The same things were measured in two ways. Each way mixes the same 11 hidden numbers, adds some noise and spreads widely along 7 directions of its own, which tell nothing about the thing.
Some things both ways: the first way, then the second way.
[-69   2 -36   4 -27  33  30  28   1  43 -70 -23  -5  45 -22  42 -12  14
  18  44 -15  11  33 -28  -7   3 -16  22]
[ -5   2 -24 -32  30  -1  11   0  19  13  14  -4 -13  10 -17 -24   1 -14
   8 -12]

[-14  22 -21 -16   7  19  11  24  16  36 -19 -14 -22  -8   1  17 -18   3
  -3 -19   8  11  20 -16   1   1  -7  21]
[ 31 -26  18 -23  -7 -48 -11  -1 -41 -33  17  -9 -55 -27 -28  39 -12 -15
  -7  11]

[-48  25   5  -8 -23   4  15   5  34  16 -27   4 -13  19 -14  22  11   0
  24  -5  -2  26  18 -28  -4   8 -15  32]
[-47  11 -36 -15  19   1  37   3   6  35 -10 -15   6  27 -57 -28  12  -6
  32 -15]

[ 11  18  -7  30 -34 -21 -14 -14 -32  34   7  24  12  44 -23  27   1   0
  -1   7 -16 -12  25  20 -13  -7 -27  -6]
[-11 -32 -12 -64 -22   2 -22 -16   3  11 -28  26 -37   1  15  16  14  63
  11  24]

[ -7 -10  45  -6  10 -18 -27 -49   5  -3  46  50  25 -29  12 -19  47 -17
  -7 -10  20  -2  32   4   0  20  25  -2]
[ -8  34  12  -2  14 -50  30  -2   8   6  26 -25  24  -5 -12  -7  46 -52
  12 -24]

[  7   3 -35  -3 -16   7  -9  18 -25  43 -49 -13  -7   4  -7  24  -5 -43
 -25   3 -15 -40   4  10  22  12 -20 -31]
[ 14 -18 -12  -4  -5  51   2   8  22   4  -3  15 -22  -1  27  -2 -22  20
   3  35]

[-48   5   0  -7  -4  28 -14 -44  41 -17 -10   8 -12 -23 -10 -11 -22   1
   2  -1  22  28   0 -31 -16  22  25  36]
[ -6  35  42   0 -11   6  26  19   6 -51   0  40  15  38  25   9  33 -20
   1  10]

[-45  26 -27  -6  -1  40  16   5  29   3 -58 -34  -4  13 -21  23 -42  25
  -6 -12  16  26  18 -44 -13 -14  -1  59]
[ 29 -18  34 -40  -7  13 -22 -11   9  28   9  28 -33  -6   6 -17  -2  -2
   2  18]

[  1  20   3  -2   6   5  63  29  10  -9  11  -8  -7  11  34  34  80  -5
  12 -18 -21  27  32 -10  11  13   6 -27]
[-12   9  12  37   6  -8  14  11  11  -9  11 -73  32 -27 -33 -12  -9 -51
   0 -28]

[-27 -39  42  -1  14 -25 -27 -65   4 -40  48  49  42 -14  10 -17  18  10
  10  27  43  -2  52 -29  -3   6  30  13]
[-12  -2  24  53  -3  -8 -23   0  -6 -26  22 -19  27 -22  22 -18  14   3
   2 -12]

[ 13  -3 -15  10  -1  25  27  12 -23 -13 -11   2   3  16  -1  33  29  12
   2  31 -17  16  22 -18   9 -10  21  11]
[  5  12  44   1  -9  -7 -30 -15 -34  -5  17  29  29 -34 -15   6  10 -51
  14  -8]

[-15  -2   3  11 -11  18   6 -29  25 -15  26  24 -14  -7   3  22  29  10
   9   8 -27  41  20 -36  16  24   0  -5]
[-28  25   2   8   4  13  12  18  -3 -37   1  15  17  18 -19  16   9 -35
   0   7]

[ -7  10  22   9  -3  13 -22 -42  18   0  -4  20  -3 -15   2  -3 -21 -20
 -21 -18  38  -3  18 -30   8  45 -27  -3]
[-40 -38 -18 -11 -14   3 -25   0 -24   0 -14 -35 -10 -30  10 -10  15  49
  18  21]

[ 25  15 -18  16  -6   5 -31 -22  20 -32  23   5 -14  -4   0  22 -60   7
  -2 -47  -8   6  10 -22  -3 -15   2  -5]
[-11  -2  24  40 -11  32  -8 -15   2 -15  -8 -36  39 -36  45 -33   9 -16
   5  13]

[-22  16 -20  -8 -15  26  21  12   1  15 -34   5   8  20 -20  17  25  -6
  -5  50  17  13  24 -38 -12 -15  10  47]
[-33 -13  14   4 -12  50 -18 -16  20  32  -9 -32  18 -62  29 -33 -13   3
  23  16]

[-45   9 -25   4 -11  10  19   5   9  27 -10  -7 -35  14 -15  42  -7  35
  25  19 -22  27  11 -20   4   6 -14  16]
[-25   2   5   9  -7  30   1   3 -31 -34 -49  31  -5  59   7 -10   1  24
  -4  33]

[ 12  20  -9 -32   0  23  25  12 -18 -18 -36 -30 -10   7 -10  -8  26   4
 -14  35  29  18 -29 -18 -33  -4  31  53]
[-29 -14 -30  53  -1  17   0   1 -45 -61 -26 -17  50 -17   7 -31  32 -12
   1   6]

[ 13   9  -5  30  12   0   5 -12 -16 -30  37  -3   9   6  33  33  21  22
   2 -50 -36  -1  26  25 -22   1  29 -51]
[ 28 -24  49 -16 -40 -36 -28  17  -5 -27  13  23 -37  33   3  57  -7  68
  -4   8]

[-14   8   1 -24  11  -7  14 -17  11 -31 -10 -13  25  -3   3 -21  19   7
  -2   1  31  18  10 -10 -31 -21  37  46]
[-10  -5  18  15  -8  44   3  11  24  51  -8 -25   2   3 -13 -39 -29  25
  28 -14]

[ 58  -7 -14  10   7  16  -5 -26 -16 -50  39 -11  -6 -16  33   4  14 -14
 -26 -34 -30  -1  -2   7  -6  19  38 -64]
[ -6 -13   6  -5  -7  -8 -13  11 -28 -31  11  14  -5   3 -17  21   2  13
  12  13]

[-17   4  16  -5  -8 -29 -27   2 -13  37 -49  17  12   1 -10   0 -14 -43
  -2  -8  23 -39   8  12  16  25 -42   7]
[ 24 -10 -21  39  -2 -16   6  37 -13 -25  30 -52  -4 -31 -41  31 -13 -13
   1 -25]

[ 49  23 -17  -8  13 -18 -39  -5 -16  23  31  20  17 -28   1 -13  10   6
 -27 -43 -25   0   7  30 -14 -38  21  19]
[  8 -15  24  30 -32   2 -10  10 -35 -55   5   5 -13  12  23  42  -4   7
 -12  30]

[ -3  23  27  23 -10 -21   7 -18  23  22  37  51  15  16   1  14  19  22
  19 -18  -3  41  65 -11  15  -7 -41  26]
[ -8 -28 -41 -17 -10  20   7  -3  20 -12 -35   0 -28  44  34  18 -10  54
 -15  18]

[ -6 -22  51  -2  15 -26  -7 -51   7 -49  44  26   5 -16   6  -7  12  12
  13   1  33  23  19 -34  15  29   7  14]
[  2 -19   5 -24   7 -38 -32 -23 -30  -1   2 -35  -7 -42 -18  -2   5 -17
  -1  -5]

[ -9  -3   7  15 -12  -5 -28 -19  14 -37 -10   6 -16   9   7  33 -55 -15
  16 -23  18 -25   9 -31  12  24 -23 -28]
[  8  18 -33  -7  18  -4  17 -32  46  19   6  12  11  -5  34 -22  41  -8
   3  -9]

[ 29  -3  -5 -13  -1 -28 -48 -47  31 -21 -15   8   1 -37  14 -18 -52  -8
  -8 -62  -2 -10  -6  20  45 -13 -24   4]
[ 16  -9  -4   2  26   4 -23  -8  12  24  11 -24  16 -37   6  -6 -56 -30
  -8   0]

[ -8   7 -55  36 -33  19  -6 -16 -34   4 -18 -27 -27  42 -15  51 -43  30
   1  18 -44 -11 -13  11 -26   5  -9 -35]
[-18 -20 -65   8  39 -10  19  21  -3  -5 -10 -64  16  -8 -51 -34 -13  -8
   3 -26]

[ 55  -9  -3  15 -24 -13 -30 -24 -12 -22  28  12   5  19  11  11 -29  -3
   4 -46 -38  -7  23  24   9 -15   3 -37]
[-10   5 -35  -3  21  11   7 -24  10   6 -11   7  33  17  45 -36  20  11
   9   7]

[ 23 -16   9  14 -16  -1   1 -25  -1 -40  18  14 -14   6  13  18   6 -11
  22 -14 -26   8   6  13  21  18  17 -34]
[  1  38  31  32  -2  19   7  13   3 -27 -17  17  64   9  22  -6   5 -25
   7  -4]

[-17  -1  18 -43  20  -8  -2 -26  -1 -24 -10 -10  12 -30  -7 -34  37   1
 -11  11  36  15 -22  -8 -24   2  51  55]
[ 14  15  27  25  -9  11  14  16 -20 -54  -5  53  14  51   8  -3  32 -14
  -9  16]

[ 33  21 -22   0 -18  -3  21   6 -26  25  -1  -7  33  36  13  -6  41  -1
 -20  -3 -19   3  36  34 -35 -27   7  -8]
[-59   2  -6 -33  10 -14 -16 -23 -11  22  -1 -41  29 -25   0 -45  39  -2
  32 -23]

[-25  25  24   6  -2  -3 -20 -45  42  -2 -14  21   8  -8 -17  -7 -40  19
  -3 -35  33  35  22 -33   4   6 -37  65]
[  7 -13  37 -49 -33  18 -41  -8  -6  15 -15  39 -32   8  18  19  12  34
   0  27]

Other things, the second way, with their names:
<645>: [-34  13   6  -1   4  13 -15  -8  -3  -2 -20  -9  23  -1  26 -27  20  10
   6   4]
<24>: [ -3  29  17  76 -14  55  37  30  30  -6   6 -25  48  27  -2 -34  10 -24
  14 -26]
<108>: [ 24   2  -4 -59  15 -32 -13  -1  -5 -20  18  47 -30  22 -29  27  15 -35
 -16  -6]
<461>: [ 35 -30  38 -23 -21  10 -22   5  -2 -14  -2  32 -38   4   6  34 -43  23
 -11  37]
<579>: [ 13  19  14 -30  -5 -53   1 -14 -15 -49  31  -5 -30 -28  -7  50  37 -50
  -9  -5]
<23>: [ -2  16  23  15 -12  -4 -17   3  25  -6   8 -43  10 -49  33  21   7   4
  -1 -10]
<221>: [ -8   2 -15   9 -15  28   6 -16  24   1  29  -5   4   7  17  14  -1 -22
  13 -24]
<13>: [-29  14  18  40 -14  30  15 -15  24 -57 -34 -14  63   3  74 -25  15  -4
  -3   6]
<126>: [  8  43  37 -21 -24  17 -19  29  -5  24   4  12  -5 -20 -35  57  -6  -3
  27 -12]
<730>: [-29   9  18  13  -1  19   7 -15   5 -37 -17 -16  36   0  37 -45  40 -37
 -11  12]
<117>: [ 51  11  29 -42  13 -29  26   4  36   6  27 -26 -20 -11 -12  25 -28 -55
  -9  -2]
<2>: [ 33 -23 -20 -22  11 -35   5   0  -1 -44  26  19 -30   3 -21  34  -8 -28
 -22  -2]
<642>: [ 51 -52 -21 -56  15 -33 -17 -10  18  -6  29  -9 -52 -24   1  26 -27 -10
 -29  16]
<604>: [ 13  36 -19 -42  12 -11 -21  -7   7  52  32  -5 -22 -33 -26  44  15 -29
  12 -12]
<251>: [ 35  12  21 -21 -17  -6  -6  24  41  29  25   9 -51   1 -28  61 -26   9
  -1 -12]
<574>: [ 22  20   7 -65  17 -37   5   1   1   3  27   3 -29  29 -38  36  -6 -46
  -2 -28]
<151>: [-17   5  30 -12 -14  23 -11  -7   6  23 -19 -15   4 -13  11 -21   2  13
  17   4]
<568>: [ 14 -17   4  10 -16 -12 -12  10 -27 -55   5  10  17  23   9  31   5  -4
 -11   2]
<735>: [-31 -25   2  -6   5 -32  -6 -22 -18 -16 -12 -51  28 -34  24 -30   9   3
  14  -1]
<54>: [  9  -1 -50 -14  19   1  43   0  21   5 -25   9 -26  36 -34   7 -27   1
   3  -7]
<134>: [  6   6  24  54 -13  26   7   9  -3 -27 -17 -49  31 -12  24 -26  12 -22
  -9  -3]
<377>: [ 37  44  12  12  -1  31  36   8  19  32 -28  11 -14  37   7  -4   0 -10
   5   1]
<222>: [ 11   8  19  32  11  17  13   2  30  25   3 -50  43 -61 -16 -48  -6 -56
  12 -17]
<296>: [  0 -41  48 -19 -40  10 -40  -9  10  10   9  26 -30 -27  -5  27 -33  37
  12  23]
<488>: [ 65   8  46  -1 -21 -12   2   3  27  -9  27  43 -33   0  30  28  16  -6
 -12  20]
<193>: [-25  11   8 -27  22 -22  -6 -20 -14  -4  21 -20  17  18   2 -32  33 -50
   0 -16]
<35>: [ 13  -5  14 -56  18 -20  -6 -11  -7  32 -10   2 -10  15   3 -13 -18   1
   8  12]
<406>: [ 36  -3  -5   8 -10  46  23   0  59   4 -10  27 -22  16  18   5 -23   4
  -9  12]
<665>: [ 28  22 -17 -38  18  -2  22  32  13  51  32  27 -49  38 -80  34 -27 -10
  23 -13]
<496>: [ 23  12  25 -42   2 -14 -12 -12 -14  31 -10  28  -6  25 -11   5   3  -6
   8  -3]
<718>: [ -7 -28 -55  28  14  11  24 -21  -9 -46 -27  -9  13  26  20 -42  24 -17
 -21   9]
<122>: [-40   6  -6  -6   8 -36 -15 -19 -21 -49  12 -48  24 -42  11   5  38 -35
  -5   0]
<323>: [  3  16  36  21 -13  10 -21  12 -34 -30  -4  38  23  14   5 -11  47 -16
  -4  11]
<632>: [  0  13 -50 -42  16 -18   9 -22   9 -31 -23  17 -22  49  54  21  27  23
 -18   4]
<447>: [-29 -14  46  15 -22  32 -37 -14 -12  12 -31 -51  24 -28  31 -23 -22   8
   4  16]
<287>: [ -9 -13 -41 -16  20  17  12 -11  44  48 -22 -14   4  16  -9 -47  -4  20
  10 -21]
<705>: [ 24  -2  -5   2  15  35   2  13  24  -4  13 -37 -32 -17   7  11 -66  -4
  -7  20]
<656>: [-25   8 -17  30   7  60 -18   6 -22  39 -35 -49  12 -19  19 -40 -19  25
  21   6]
<561>: [-16  -2  -6  39  -5  20   9   4  -2 -43  -5  14  56  22  57 -44  61  20
  10  15]
<189>: [ 21   4   1  -7  15  16  12  -6  32  15  27 -37   5 -27   7 -12 -18 -53
  -1   0]
<234>: [ 35   4 -16   2  21   3  24  19  12 -48 -18  23  -7  45   3  13 -12 -27
 -37  21]
<528>: [-17   0  49 -11 -29  39 -24  -8 -10  19   5   6   6 -20  12 -21   8  11
  35  19]
<694>: [ -5 -18 -12  17  -3  10 -12 -15   2 -21 -30 -42  -1  12  35 -15   4  14
 -25  22]
<230>: [ -9  -8  15  17 -23  29 -20   9  -8  13  -4 -49 -32 -33   4  26 -28  26
   9  27]
<45>: [ -5  29  16  68 -15   7  23  -1  12  -3   1 -23  81  -6  25 -20  19 -11
  28 -36]
<404>: [  3  36  30  17 -10  11   2  19 -19 -47   8  63  -3  32 -10  14  43 -28
  -5  13]
<254>: [ 18  15  63  23 -33 -10 -22  -5 -42 -40  -9  -1  26   2  41  32  19 -23
 -12   9]
<380>: [  1  29 -35 -17  21   0  13  14 -21 -15 -13  29 -29  32 -28   9  32  -7
  -1   9]
<261>: [ 25   3  22  17 -18  -5  -2  28   1  -8 -14  14  12  26  -4  20  11  23
  -3  12]
<486>: [-21  -7   3  16  10 -31  16  -4 -14 -75  -9   1  56  35  21 -17   6  -7
  -1 -12]
<312>: [-66 -46 -72 -13   4   0  -9 -26 -41   4 -23   2  15  28 -14 -37  27  48
  30  -3]
<276>: [ 12   6 -12 -44  10  -5  10 -28  16  -6 -12  48  -7  53  32 -15  29   2
  -6  -2]
<419>: [-20  36  -2   8  24  24   5   2   4  80  16 -25  20 -42 -50 -24 -17 -35
  48  -3]
<714>: [ 13  -8 -22 -29  15 -27   4   3  30  -6  21 -52 -24 -43 -12  32 -24 -21
  -7 -11]
<94>: [-47 -45  12 -27   0 -24 -31 -31 -18  -9  -3 -59  31 -34  11 -26 -17  12
  16   6]
<318>: [ -6  10 -33  19  10  61  -3  -4  30  26  -9  13  10  28  51 -22 -15  36
   8  13]
<547>: [ 43  15  29 -18   4 -36 -15 -17   9  31  12 -14 -14 -56   1   0   6 -32
   1 -20]
<469>: [ 32 -10  29 -49  -9 -12 -29  -3   1  48 -23   0 -21 -38 -13  25 -33  19
   8  20]
<229>: [-10  13  29  43 -19  48 -17  14   4  11  -5 -21  -5 -37   1   9 -29   0
   9  -1]
<178>: [ 58  -8  12  -8  -4 -37 -28   1   1 -19   9  11 -23 -41  20  69 -24  -4
 -29  20]
<309>: [  6  -6   2  22 -34  42 -22   6 -11   8 -17   3 -34   8   9  50 -30  44
   1  30]
<301>: [-28 -13  33 -35  -9  13 -30  -3 -26  37 -21 -28  15 -30 -34   2 -38  -6
  25  11]
<697>: [ 33  -9  -2  26 -14   8  -8   3  24  31  12 -13 -19  -4  -5  30 -41  22
   1  -8]
<703>: [  5  25   2   1  -3  28  -7  -3  19 -27 -11  46  14  22  51  13  13  13
  -5  17]

Some of these things the first way, each followed by its name:
[-14   9  10 -17  -6  -8  11   5  29  34 -15   1  -7  -7  24   8  18 -34
  -5 -32   9  -9  38 -13  36  32 -43 -30] -> <404>
[-29  13  38 -11 -14 -15  42   7  56  -9  -5  26  -9  11  17  13  32 -36
  44 -17  26  28  48 -22  34  18 -21  10] -> <13>
[ 42  21  -4   0  21   1  -6 -31   7 -39  36   2  16 -29  38 -16  26  13
 -28 -44  -4  17   6   6 -23  -8  24 -10] -> <251>
[  5   2  40 -23  -2   9   7 -18  10 -20 -11   3  26   3  12 -23  31 -28
 -12 -24  34   5  28 -10 -10  12  25  15] -> <561>
[ -3  -1   5  -1  -2  30   3  -2  -4   2 -19   8 -24  -1   5  31  -1  19
   8   7  -4   7   7 -13  23  22  -3   7] -> <178>
[-10 -10  -1 -10   2   0  37  -2  -7 -29  -9  -9   4   4  23   8  56 -15
  17  11  -8   3   7  26  -2   5  49 -18] -> <486>
[ 46  20   0 -27  12  -1   3 -15  23 -35  32 -12   5 -30  19 -27  30  -2
 -14 -71 -25  41  -2  18 -13 -22  54  14] -> <117>
[-23   3   0 -26  -2  16  14 -27   4 -13 -11 -11  12   4  -4 -25  24  37
   1  39  20  37   1 -16 -41 -10  38  63] -> <645>
[  9   3 -26 -26 -25 -26 -31  -7 -45  47 -13 -18  -3  15 -23 -15  -3  16
 -12  24 -21 -16 -27  31 -36 -10  -1  17] -> <380>
[-19 -10   6  30 -23 -37 -26 -32  -9  17  25  36   2  22 -18  28 -19  -6
  19   3  -5 -14  35   2  14  12 -26 -22] -> <151>
[ 12  -8   1   9  12  11 -11 -23  -3 -37  56  18  -9 -19   9   5   2  11
  -3  13   1  26  11 -42 -21  18  30  -7] -> <579>
[ 24  19 -10  -5   4  11  13 -26  18 -18  -3 -17  11  -8  18 -13   8  22
 -23 -34  -8  36  14  -5  -4  -7  -4  15] -> <108>
[ 19   9 -47  16  -6  28   7  24 -19  -5 -35 -35 -15  11   8  40 -21 -34
 -22 -24 -27 -27   1  -3   1  14   3 -54] -> <528>
[  5  25 -22 -15  13  39  32   7  26 -28 -21 -29  -8 -12  18   5   8  15
 -13 -16   7  36   5 -32 -10  -8  20  27] -> <2>
[-16  20  -6  -6 -37 -39 -17   3   1  40 -37   6   3  35 -29  24 -17 -29
  13 -16   4 -33  15  17  11 -20 -34  12] -> <222>
[ 30   9 -18   7  16   4  19  40 -44  13   0  -3 -19  -4  18  45  45   2
  -6  12 -32  -8  -2  -1  14  17  -7 -30] -> <309>
[ -2  34 -56   2 -21  14 -10  20   0  28 -51 -28 -20  13  -5  23 -38   0
  -7 -18 -28 -11 -16  10 -18 -12 -20  -1] -> <714>
[ 37  29  29 -20  -3 -47 -35 -35   0  -1   5   4  15 -15  14 -27  19 -14
 -16 -87  -1 -18 -17  63  -8  -8   1  -2] -> <261>
[ 19  13   2  21 -19  29  13 -15   8 -23  15  -2 -36  24  -2  42 -20  32
  18 -33 -31  36  10 -10  10  10   1  -6] -> <469>
[  7   4   5  15 -14 -49 -52 -54  26 -28  17  27  14 -11  -5  -2 -43 -15
  10 -64 -14  -8   7  23  14 -16 -10  -5] -> <94>
[-13  11  -5  -6 -18 -24 -16  -7  -3  40 -20  16   7  12  -8   3  -6 -24
   6  -8  11 -26  21  31   1  -9 -12   6] -> <735>
[-21 -10  12   5  -7 -25   9  -8  -4  13   4  24  26  13 -15  -2  31  19
  23  12 -30  39  35   5   3  -8   0  42] -> <574>
[ -6 -18  18   3  17   0 -45 -53 -11 -37  41  27  13 -25  -8   1 -12  11
 -12  -1  24 -10  10 -25 -18   4  49  12] -> <488>
[  4  -2  10  42 -18  -4 -20   0   0 -42   7  32  -9  29   0  54 -42 -14
  43 -25 -15 -14  27  -3   7   1   3 -23] -> <45>
[ 44   6 -14  11  -3  -7 -14   3 -11   7  58  13 -12  -1  16  25   5   8
  -6 -32 -45   8  25  -3   0  -3   0 -39] -> <230>
[ 40 -14   6  12   7 -11 -25 -49 -29 -33  70  20  10   0  11  -1 -12  28
  -8   3  14  -3  25   2 -21 -14  34 -11] -> <547>
[ -1 -23  17  37  19  -5   2 -10 -18 -42  30  59  37  -6  -2  23  34  -6
   8  54   7  21  49 -55  15   7   9  20] -> <221>
[-57  25   3  -5 -14  -8  -6 -31  38 -25 -51 -12   0  17 -23   6 -51  26
  22  -5  44  17  -4 -32 -19  -9 -20  72] -> <287>
[  0  13 -17  -3 -33 -36 -11  -1 -30  52 -29  16  10  25 -40  10  32   3
   9  16 -45   3  -6  50   5 -32  -9  39] -> <301>
[  6  18 -10  -8  14  14  35  30 -41  18 -62 -17  14   0   5  11  66  -9
 -20  19  -6  -4 -10  27  -1   8   9  20] -> <568>
[  1  20 -24 -20   3  43  31   7  15   3 -40 -41 -16  -2  10   4   2  25
  -7 -34 -22  36  -2  12  -5  -8  26  25] -> <35>
[-21 -17   8 -15  -4  16  37  28 -20  13 -30 -11   7  14   5  19  68  -7
   8  28 -32  19  19 -10  11  26  16  -2] -> <665>
